Every row belongs to one group in each of 4 separate groupings. Each group adds its own fixed numbers to the row, and there is some noise. The rows also spread widely along 13 directions, which tell nothing about the answers.
Some rows, each with its group in each grouping after it:
[1.56 -2.67 2.48 -2.29 -0.26 2.78 -0.94 2.02 -0.62 -3.91 -1.66 -3.96 -1.80 -1.33 -5.18 1.55 4.87 -0.93 -0.15 4.68 -2.21 -2.11 -5.61]
U vama Y Q933
[1.64 -1.03 0.34 0.17 -1.62 -0.87 -3.22 0.44 0.38 1.82 0.28 0.43 1.35 -0.39 0.31 -0.93 -0.42 1.92 -1.04 0.56 -0.59 -0.34 1.81]
C rut P Q677
[-1.00 0.29 3.52 -4.07 3.44 4.97 -0.94 1.78 0.26 0.06 0.55 -3.22 -0.25 -0.29 6.48 -1.34 -1.09 3.24 -0.02 -2.91 1.16 0.80 -1.98]
C pobof P Q933
[-0.05 -0.15 0.31 2.15 1.28 1.15 -0.52 1.38 -1.41 1.46 -3.24 -4.97 3.52 0.71 -1.42 2.61 -0.77 -0.68 -0.04 -1.43 -1.76 1.06 -2.17]
N rora G Q399
[-0.18 -1.49 2.21 0.33 0.19 -0.39 -0.25 -0.02 2.00 -0.75 0.28 0.20 0.58 -0.04 -1.03 -0.18 0.48 -1.09 -0.09 2.65 -0.65 -0.45 -0.71]
N dap Y Q269
[0.66 1.86 2.23 -1.26 -2.17 2.45 0.21 2.50 4.81 -1.61 -1.22 -1.62 -1.14 -0.48 -1.32 0.82 1.03 3.11 3.48 5.56 -0.74 -1.81 -0.84]
U rut M Q399
[1.42 -0.34 2.21 -0.43 -0.32 1.55 -0.59 0.61 3.43 1.11 -1.43 -0.26 2.72 4.03 -1.03 1.50 -1.30 -0.11 -0.87 1.65 0.27 0.33 -0.27]
C vama G Q269
[-0.03 -1.74 0.61 -0.43 -1.56 -1.63 0.82 0.81 1.21 -0.20 1.17 0.01 1.98 3.58 -3.33 4.32 0.62 1.61 1.99 6.63 -4.65 -0.73 -0.23]
C rora M Q677
[1.28 0.00 2.48 -1.13 -0.77 1.79 -2.58 0.83 0.89 1.66 -2.89 1.09 3.60 -2.82 3.08 -2.34 -1.22 -2.68 0.78 1.55 -0.51 -0.84 2.77]
N pobof M Q269
[-0.35 3.45 0.06 1.02 -4.43 -3.35 0.76 -2.96 3.84 1.99 1.71 2.34 -2.94 1.49 0.85 -0.10 0.21 6.42 1.29 -0.37 3.19 1.02 2.63]
N dap M Q269
[-1.07 0.89 1.84 2.21 -2.41 0.43 -1.73 -0.53 4.34 3.31 0.10 1.58 1.05 -1.36 2.64 -1.41 -1.30 1.74 -0.49 0.67 2.25 1.28 -0.64]
U pobof P Q269
[-2.17 0.89 0.38 1.32 2.55 -0.32 -0.27 0.83 -0.08 0.08 2.00 0.39 -1.31 -2.78 -0.32 -0.56 -2.00 1.56 1.53 0.55 0.69 -0.74 1.31]
C vama M Q399
[-2.30 0.08 -0.45 -1.94 0.55 0.32 1.55 -0.36 -1.29 0.46 0.44 0.54 1.91 2.55 1.42 3.33 -1.50 0.32 -0.34 -2.64 3.49 2.52 -1.16]
C vama M Q933
[-0.25 -0.08 0.86 1.76 0.18 1.38 0.55 3.53 3.57 1.08 1.55 -2.06 -1.63 -0.45 -5.19 2.42 -1.38 4.98 1.18 2.44 2.57 -1.35 -0.23]
C dap M Q933
[-0.32 -0.63 2.07 0.18 0.07 -1.19 -1.66 -0.12 2.05 -0.81 1.34 2.80 0.93 -0.36 -1.52 -0.45 0.16 -3.88 -0.62 3.36 -0.72 -0.31 -0.42]
C rora M Q399
[1.15 -1.41 2.27 1.96 0.97 1.71 0.75 1.36 3.56 1.89 -0.82 -0.46 1.84 0.08 2.64 -1.02 -1.72 0.95 1.30 2.26 -1.52 -1.14 -4.08]
N vama P Q269
[2.79 0.01 0.84 1.29 2.38 -0.15 -0.61 1.15 -1.37 0.70 -1.28 -2.49 -1.63 -1.89 2.18 -1.35 0.00 2.61 0.61 -2.57 -0.84 -2.16 -4.76]
C pobof G Q933
[0.49 2.16 0.69 -0.05 2.85 -1.19 1.45 -0.91 0.56 -1.66 -1.22 1.36 -0.02 1.45 -0.09 1.22 -1.31 -1.83 1.08 0.18 -1.64 -0.62 0.99]
U rut P Q269
[-0.55 -0.68 0.70 -2.19 -1.11 2.56 -4.05 1.46 -2.15 2.37 -0.29 -0.85 3.80 3.26 -4.24 4.78 -0.64 -0.35 -4.44 -0.35 2.14 2.04 2.24]
C dap M Q677
[2.70 5.04 1.91 -0.73 -1.02 -0.38 -1.20 -1.23 1.77 1.34 -1.47 -2.80 -2.40 1.34 2.22 -0.50 1.25 5.90 0.10 -3.66 0.44 0.18 1.69]
C dap G Q677
[2.26 -1.18 1.67 0.40 0.52 0.48 -0.88 1.54 -0.49 -0.18 -3.24 -2.46 0.16 -2.97 0.94 -2.66 -0.17 -0.95 -0.01 -2.83 1.36 -0.87 -2.46]
N pobof Y Q933
[2.45 3.43 0.74 -4.20 -4.51 4.06 -7.14 -1.34 -1.52 2.66 -0.60 2.54 0.38 1.82 -3.89 3.24 2.04 0.77 -5.16 1.95 2.36 1.33 4.68]
C pobof P Q269
[-0.14 3.03 0.00 -0.19 -0.21 1.43 -1.55 0.99 -1.39 0.40 0.14 1.13 0.08 -1.46 -0.90 2.84 0.87 -0.75 -0.14 2.18 -0.35 -0.69 0.22]
C rut M Q677
[-1.15 0.94 -1.89 2.02 0.06 1.26 -1.03 0.56 -0.79 3.17 -0.06 2.11 2.36 0.85 -0.90 3.32 -2.66 -0.89 -2.58 -1.45 3.92 1.55 -0.65]
N rut P Q269
[-2.38 1.58 0.13 2.04 2.56 -3.89 2.31 -1.03 1.99 -0.27 0.34 3.65 2.30 -1.09 1.19 0.47 -3.29 -3.13 3.75 2.08 -2.76 -0.34 2.99]
C pobof P Q399
[3.48 3.11 5.46 3.13 -2.86 3.03 -5.89 -0.06 5.17 3.33 -0.44 -0.40 -1.12 -1.33 -0.29 -3.89 1.32 1.66 -3.20 2.95 -0.71 -0.02 -2.40]
C pobof M Q399
[-3.22 -0.78 1.46 0.43 -2.75 -1.21 -0.28 -0.81 2.72 -0.50 0.71 -1.59 -0.07 -0.17 -1.05 1.45 2.17 1.62 -0.25 1.93 1.40 1.72 -0.53]
U dap G Q269
[3.87 3.19 1.53 -2.05 -3.07 0.49 -1.60 1.04 2.48 -1.25 -4.16 -0.48 -0.76 -2.32 0.36 -1.30 2.26 0.94 1.17 -0.15 2.93 -1.52 -2.81]
C pobof M Q399
[0.13 -0.88 0.16 -0.78 -4.10 -1.34 -0.95 -0.23 0.09 -0.36 -2.27 -0.73 3.72 -1.64 -1.21 2.15 2.54 -0.37 3.04 5.84 -3.88 -0.31 0.80]
C vama M Q399
[-0.66 -0.57 1.27 -0.16 -1.96 2.24 -3.17 0.50 2.34 1.67 3.93 0.68 -1.66 1.46 -3.65 2.64 1.31 3.95 -2.90 4.39 1.49 0.60 -1.32]
C rora P Q269
[-1.84 0.61 2.79 0.24 -2.70 -2.26 -1.20 -1.33 4.25 -0.58 1.44 2.75 -0.38 -2.18 2.44 -2.20 2.22 -1.79 0.90 4.01 -1.04 0.47 0.66]
C pobof G Q677
[1.74 0.32 -0.94 1.42 2.10 -3.42 1.02 -1.07 -1.18 0.55 -3.74 0.75 4.15 1.98 1.70 0.58 -2.73 -3.01 -0.57 -5.24 0.90 0.76 -3.53]
C pobof P Q399
[1.00 -1.44 0.70 1.26 -6.62 -0.27 -0.16 -0.57 1.60 1.81 -1.31 -2.90 1.63 3.55 -2.33 3.23 3.01 4.27 -0.56 2.49 0.06 2.07 -5.81]
N pobof M Q933
[0.59 -1.75 -1.72 1.58 -0.75 -4.64 -1.82 -1.36 -1.15 2.11 -0.41 3.88 2.35 1.23 -2.51 0.37 -3.53 -1.00 -0.53 -0.09 -0.22 -0.55 5.83]
U pobof G Q269
[-0.49 -1.16 0.70 0.59 -0.25 0.55 -0.77 1.14 -0.02 1.81 0.47 1.37 2.02 0.67 -0.31 1.63 -1.19 -1.29 -0.48 1.44 0.10 -0.02 -1.17]
N rora M Q677

New rows. What belongs after each?
[0.00 0.15 -0.37 2.70 -3.24 0.47 -1.19 1.50 2.50 0.84 -0.62 -1.90 -0.38 -1.17 -3.77 1.15 0.93 2.94 -0.41 2.08 1.94 0.24 -2.58]
N rut P Q399
[0.96 1.57 0.24 -0.22 -1.87 1.18 -1.79 0.94 1.88 1.77 0.57 0.15 -0.17 0.93 0.17 1.56 0.16 3.33 -0.89 0.73 1.68 0.12 -0.79]
C rut P Q677
[-1.34 -0.44 -0.46 -0.66 0.19 3.08 -1.14 2.43 -0.32 0.13 -0.57 -0.95 0.00 -1.59 -4.23 3.08 -0.79 1.11 -0.16 1.52 3.46 -0.48 0.94]
U vama Y Q269
[0.73 3.12 2.44 1.08 -0.05 1.86 -0.33 0.57 2.25 0.62 0.94 -0.23 -3.31 0.36 0.14 0.36 1.62 3.00 -1.25 -0.31 2.44 -0.59 -5.35]
N dap M Q677
[3.26 0.42 -2.62 3.38 -0.35 -0.08 -2.31 1.86 -3.75 3.44 -0.57 -0.47 -1.17 -3.87 -5.22 2.05 -0.88 3.80 -0.13 0.09 0.95 -3.03 -0.11]
C vama M Q933
[0.68 -0.73 1.28 1.38 1.08 0.76 1.94 2.23 4.70 -0.55 -1.46 1.82 0.11 -2.03 -0.30 -1.28 -2.11 -2.03 1.51 1.39 3.89 -2.26 -2.52]
N vama Y Q269
[-1.96 1.63 -0.02 -0.12 3.64 -1.50 1.15 -0.31 -0.51 -1.41 0.42 1.31 -0.91 0.39 0.21 1.48 -1.73 -0.70 0.17 -1.98 2.07 0.36 0.19]
C pobof G Q269
[0.40 -0.79 1.24 0.21 1.16 0.83 -3.22 1.11 -1.17 2.00 3.93 3.60 -0.65 0.38 -2.08 1.36 -0.80 0.60 -2.78 2.96 -0.25 -2.12 -0.96]
C dap M Q677
[-3.19 -1.63 0.23 1.40 -1.97 2.30 0.31 3.18 2.25 -0.83 0.32 -0.42 1.11 -3.14 -5.45 4.03 2.42 -1.89 1.07 7.66 0.16 -0.50 -3.03]
N vama P Q677
[-0.39 2.74 2.64 -1.35 -0.96 1.08 -4.16 -3.32 -0.33 2.75 1.60 3.98 1.44 1.71 4.04 -0.74 -0.75 -1.48 -3.09 0.13 -0.87 2.26 1.83]
C pobof Y Q399
[0.88 3.76 1.63 0.27 2.11 3.46 1.62 1.54 0.69 1.00 -0.51 1.66 -0.03 3.30 0.53 3.61 -1.51 -0.11 0.24 1.50 -0.13 -1.12 -5.29]
N pobof M Q677
[-2.96 0.59 2.25 2.44 -0.39 -1.41 -0.57 -2.16 2.08 -0.37 1.71 2.19 -0.30 -2.20 3.66 -0.67 2.62 -3.08 -1.62 1.44 0.68 1.81 -6.77]
C pobof G Q269
[-2.25 -0.17 -0.54 1.57 -1.46 -0.63 -1.54 1.52 1.93 2.19 1.41 1.36 0.18 -3.08 0.49 0.23 -0.66 0.09 -0.97 -1.32 5.61 0.76 -0.45]
C rora G Q677
[-2.75 2.95 2.26 -1.80 -1.89 -0.13 -0.23 -1.97 2.61 -0.94 2.25 2.55 -1.69 1.33 2.76 0.27 1.21 0.70 -0.42 1.47 1.35 1.95 0.58]
U rut M Q677
[-0.63 1.33 1.61 -0.66 -0.99 -0.38 -0.87 -0.97 2.29 0.12 -0.67 0.46 1.23 0.30 -0.33 1.01 0.65 -1.04 -1.28 -0.47 2.48 1.66 0.83]
C dap Y Q269
[1.43 1.25 1.48 1.06 1.20 0.86 -0.47 0.40 0.53 1.19 -1.08 2.21 1.33 0.07 -0.40 0.81 -1.37 -2.41 -1.05 0.28 1.21 -1.10 -1.23]
N dap M Q269
[1.33 -2.21 1.73 0.38 -1.73 0.05 -2.18 0.24 1.16 1.38 -1.30 0.21 2.50 -1.00 -0.22 -0.87 0.32 -1.42 -1.15 1.30 0.13 -0.48 -0.39]
N dap Y Q269
[-1.62 1.78 2.21 -4.08 -1.28 0.73 0.83 -0.31 1.42 -3.62 -1.51 -0.51 -0.22 -0.10 -0.23 1.65 3.24 -2.25 0.99 1.38 1.52 1.77 -0.67]
C pobof M Q933
[-1.77 2.14 1.21 1.95 1.16 -0.51 -0.17 -0.73 2.57 1.09 2.43 1.85 -2.04 -1.35 -0.21 0.10 -0.51 -0.76 -1.01 -0.71 2.49 1.22 -0.39]
C rora P Q933
[3.28 -0.26 0.85 0.97 1.45 -2.60 0.19 -0.11 0.15 -2.75 -4.06 -1.20 0.87 1.26 -4.37 0.34 1.30 -3.59 -2.28 -2.06 1.91 -0.07 -4.12]
C vama M Q269
[-0.52 1.16 1.04 -0.83 -0.19 0.85 0.95 -0.50 0.96 0.07 -0.29 1.31 -0.08 -1.59 1.92 0.73 0.31 -0.42 2.08 1.58 -0.72 -0.50 -0.84]
U vama P Q933
[-2.99 -1.59 2.65 0.18 1.79 -1.04 1.33 1.71 3.12 -2.24 1.61 -2.98 -0.67 -0.19 -0.09 -0.08 0.76 1.77 0.49 0.51 1.08 0.74 -3.04]
C dap M Q677
[-2.91 -2.24 2.44 1.52 -0.81 0.35 -3.37 0.57 0.93 2.75 0.97 -0.50 4.17 0.93 -0.33 0.28 -1.76 -1.08 -3.48 0.42 1.01 3.38 0.89]
C pobof M Q677
[1.69 -1.57 2.55 -1.66 -0.08 0.59 -1.85 0.73 0.03 -0.90 -2.58 -1.84 1.36 -1.13 1.44 -3.30 0.14 -0.64 0.15 -0.45 -0.55 -0.63 -0.37]
N vama M Q399
[-2.63 0.78 0.32 3.46 0.69 -1.24 1.92 1.21 2.14 1.18 -1.73 -1.17 2.55 -2.88 0.91 0.85 -2.02 -0.97 3.42 0.07 -0.32 -0.35 0.35]
N dap G Q399
[-1.09 1.92 1.94 2.34 -1.77 -1.41 0.91 -0.09 4.61 -0.20 -0.50 1.07 0.73 -3.36 -1.39 0.87 1.79 -3.26 2.61 4.45 -1.26 -0.59 1.35]
C dap G Q933
[0.11 -1.28 2.15 0.63 -0.14 -0.92 -1.41 0.91 2.87 0.07 -2.55 -1.16 2.63 -2.06 2.51 -2.82 -0.80 -1.54 0.01 -1.19 1.53 0.38 0.29]
C pobof G Q269
[-1.18 -3.82 1.35 -1.31 0.50 -0.30 -1.16 2.18 0.32 -0.98 -0.26 -1.34 1.74 -2.35 -0.24 -1.88 -0.91 -0.53 1.12 0.69 0.23 -1.08 1.61]
N dap Y Q399
[0.36 0.81 -1.16 -0.29 -0.20 -1.26 -0.62 -0.05 -1.08 -0.85 -0.19 3.42 0.14 0.79 -3.07 2.04 -0.06 -3.35 -1.90 -0.03 2.07 -0.39 0.22]
N rut P Q677
[-1.72 3.12 1.50 3.21 -1.49 -2.01 -1.01 -1.33 2.54 1.27 -0.98 -1.86 0.15 0.02 -1.01 0.40 0.79 0.36 -1.44 -1.41 0.98 3.06 1.42]
C pobof G Q677
[3.34 2.45 3.83 1.40 -1.36 4.96 -3.51 -0.17 1.00 4.70 -1.79 -0.96 3.18 3.58 -0.31 2.31 0.04 0.80 -2.96 2.86 -3.14 0.49 -1.96]
N dap M Q269
[-2.49 2.87 2.49 -0.24 1.68 0.15 0.18 -0.06 1.43 -2.80 -0.80 0.48 -2.04 -2.99 1.69 -0.50 1.86 -3.53 0.36 -0.16 1.07 0.11 -2.09]
U pobof G Q677
[4.46 -3.51 0.45 2.11 -1.08 -2.20 -0.04 2.35 3.73 2.05 -2.79 -1.16 3.30 -0.99 -0.05 -1.54 -2.33 1.78 2.75 1.49 -0.70 -2.92 -1.15]
C rora Y Q269
[-3.92 0.56 0.91 0.70 0.46 0.45 0.39 -0.01 1.69 1.25 1.71 3.44 2.81 1.84 -0.57 3.45 -2.31 -2.42 -1.24 2.12 2.54 2.53 -0.22]
C pobof M Q269
[1.33 0.36 2.72 0.70 -1.29 3.12 -4.42 -0.48 0.95 6.35 3.70 -0.41 0.51 2.56 4.06 0.13 -1.00 6.88 -2.30 1.80 -3.46 0.63 -0.82]
C rora P Q677
[-4.71 0.20 0.58 -2.17 2.00 -0.01 0.98 0.27 -1.02 -3.13 1.36 -1.12 -2.37 -3.09 -1.47 1.59 1.17 -1.69 1.38 0.25 1.39 1.04 2.13]
U rora Y Q933
[-0.75 -1.48 -0.18 -1.48 0.35 -1.12 -1.39 1.66 -3.09 -3.39 -1.37 -4.92 -1.41 -6.29 0.60 -1.10 3.77 2.50 3.44 1.08 -2.48 -1.93 -2.27]
C pobof G Q399
[0.57 1.74 1.36 1.14 -1.24 1.98 -0.33 1.76 2.25 0.42 0.21 -3.04 -2.07 -0.18 -0.45 0.17 0.44 5.60 1.81 2.46 -0.52 -0.69 -2.52]
N rut M Q399
[2.93 2.07 0.99 -0.64 0.16 2.95 -1.60 2.17 0.22 1.26 -1.16 1.05 0.55 0.03 -2.49 2.50 -0.43 0.71 0.38 3.23 -0.64 -2.59 -0.11]
C vama M Q677
[0.79 1.78 2.24 1.97 0.77 0.00 -0.26 1.40 3.89 -0.25 -2.18 -2.83 -0.12 0.73 -1.93 -0.18 -0.95 1.14 0.42 -0.16 0.59 0.13 -1.18]
C pobof G Q399
[-0.92 3.77 0.68 -2.67 1.26 0.39 2.11 1.13 3.65 -1.39 -1.30 3.74 0.57 1.89 1.03 2.09 -2.31 -3.19 1.06 -1.50 5.22 0.31 1.24]
C pobof G Q677
[-1.60 1.59 3.49 -3.41 0.00 3.92 -2.00 0.44 1.53 -1.89 1.56 -1.33 -3.74 -3.40 2.68 -1.56 3.42 1.52 0.49 2.37 0.82 0.04 -0.77]
N rora Y Q269
[-0.61 -0.66 1.60 2.47 2.13 -0.85 -0.06 0.01 0.90 -0.44 0.10 1.18 -0.22 -0.60 -0.08 -0.98 -0.82 -2.70 -0.77 0.81 -0.26 -0.50 -2.51]
N pobof G Q269
[2.97 4.52 0.81 4.31 1.97 0.49 -0.79 0.05 0.62 4.32 -1.95 3.71 2.25 1.10 -3.08 2.15 -3.85 -4.14 -1.37 -0.22 -0.65 -1.60 2.71]
N dap Y Q677
[2.31 1.22 -0.54 -0.39 0.36 -1.05 -1.76 -1.95 -0.67 1.34 2.11 5.38 -0.91 4.58 -1.17 1.68 -1.68 -0.57 -4.11 -1.27 2.76 0.17 -0.83]
C rut Y Q269
[0.22 6.23 2.33 0.98 -2.36 2.85 -1.86 -2.10 1.39 4.78 -1.43 0.73 1.27 0.19 4.12 0.80 -0.88 2.83 0.59 0.71 -1.14 2.00 3.56]
N pobof M Q269
[2.77 -2.53 1.11 1.69 -5.23 -3.86 -2.59 -1.27 1.46 3.02 -1.87 -0.24 2.88 0.51 2.26 -2.94 0.49 2.16 0.29 0.82 -2.72 -0.06 1.01]
N pobof G Q677
[-0.39 -0.41 2.13 -1.11 -0.84 0.89 -0.08 0.81 0.73 -1.33 -1.23 -4.57 -1.27 -2.46 2.96 -1.31 2.61 4.46 3.33 2.10 -2.57 -0.79 -2.06]
N pobof G Q269
[1.54 -0.92 -0.89 1.66 -1.86 -1.78 -1.69 0.69 -0.06 0.60 -3.16 0.49 3.25 -2.67 -2.60 0.65 0.14 -3.05 0.38 0.95 0.63 -1.28 -0.27]
C vama G Q399
[-1.27 -3.42 0.30 -0.70 -0.43 -3.10 1.69 -1.20 -0.47 0.40 1.58 0.23 1.80 4.11 -0.42 1.47 -1.40 1.25 1.30 1.09 -2.35 1.16 1.55]
N rora M Q933
[-2.20 1.50 1.66 0.57 4.29 -1.47 2.18 0.05 0.89 -2.94 -1.61 -1.79 0.31 -1.64 1.66 -0.93 -0.86 -2.37 1.82 -2.30 0.34 0.96 -1.56]
C vama M Q399
[-0.83 -4.43 -2.45 -1.68 -3.34 -3.02 0.57 1.86 -1.99 -3.19 -3.75 -1.38 2.94 -2.79 -5.29 2.38 2.73 -3.23 1.40 1.56 2.19 -0.42 -0.46]
N vama Y Q677
[1.82 0.39 -0.88 1.78 1.76 0.65 -2.98 -0.44 -2.81 2.61 3.86 5.83 -0.59 1.48 -2.03 2.95 -1.53 -0.93 -2.69 3.95 -2.43 -2.54 -0.85]
C rut G Q269
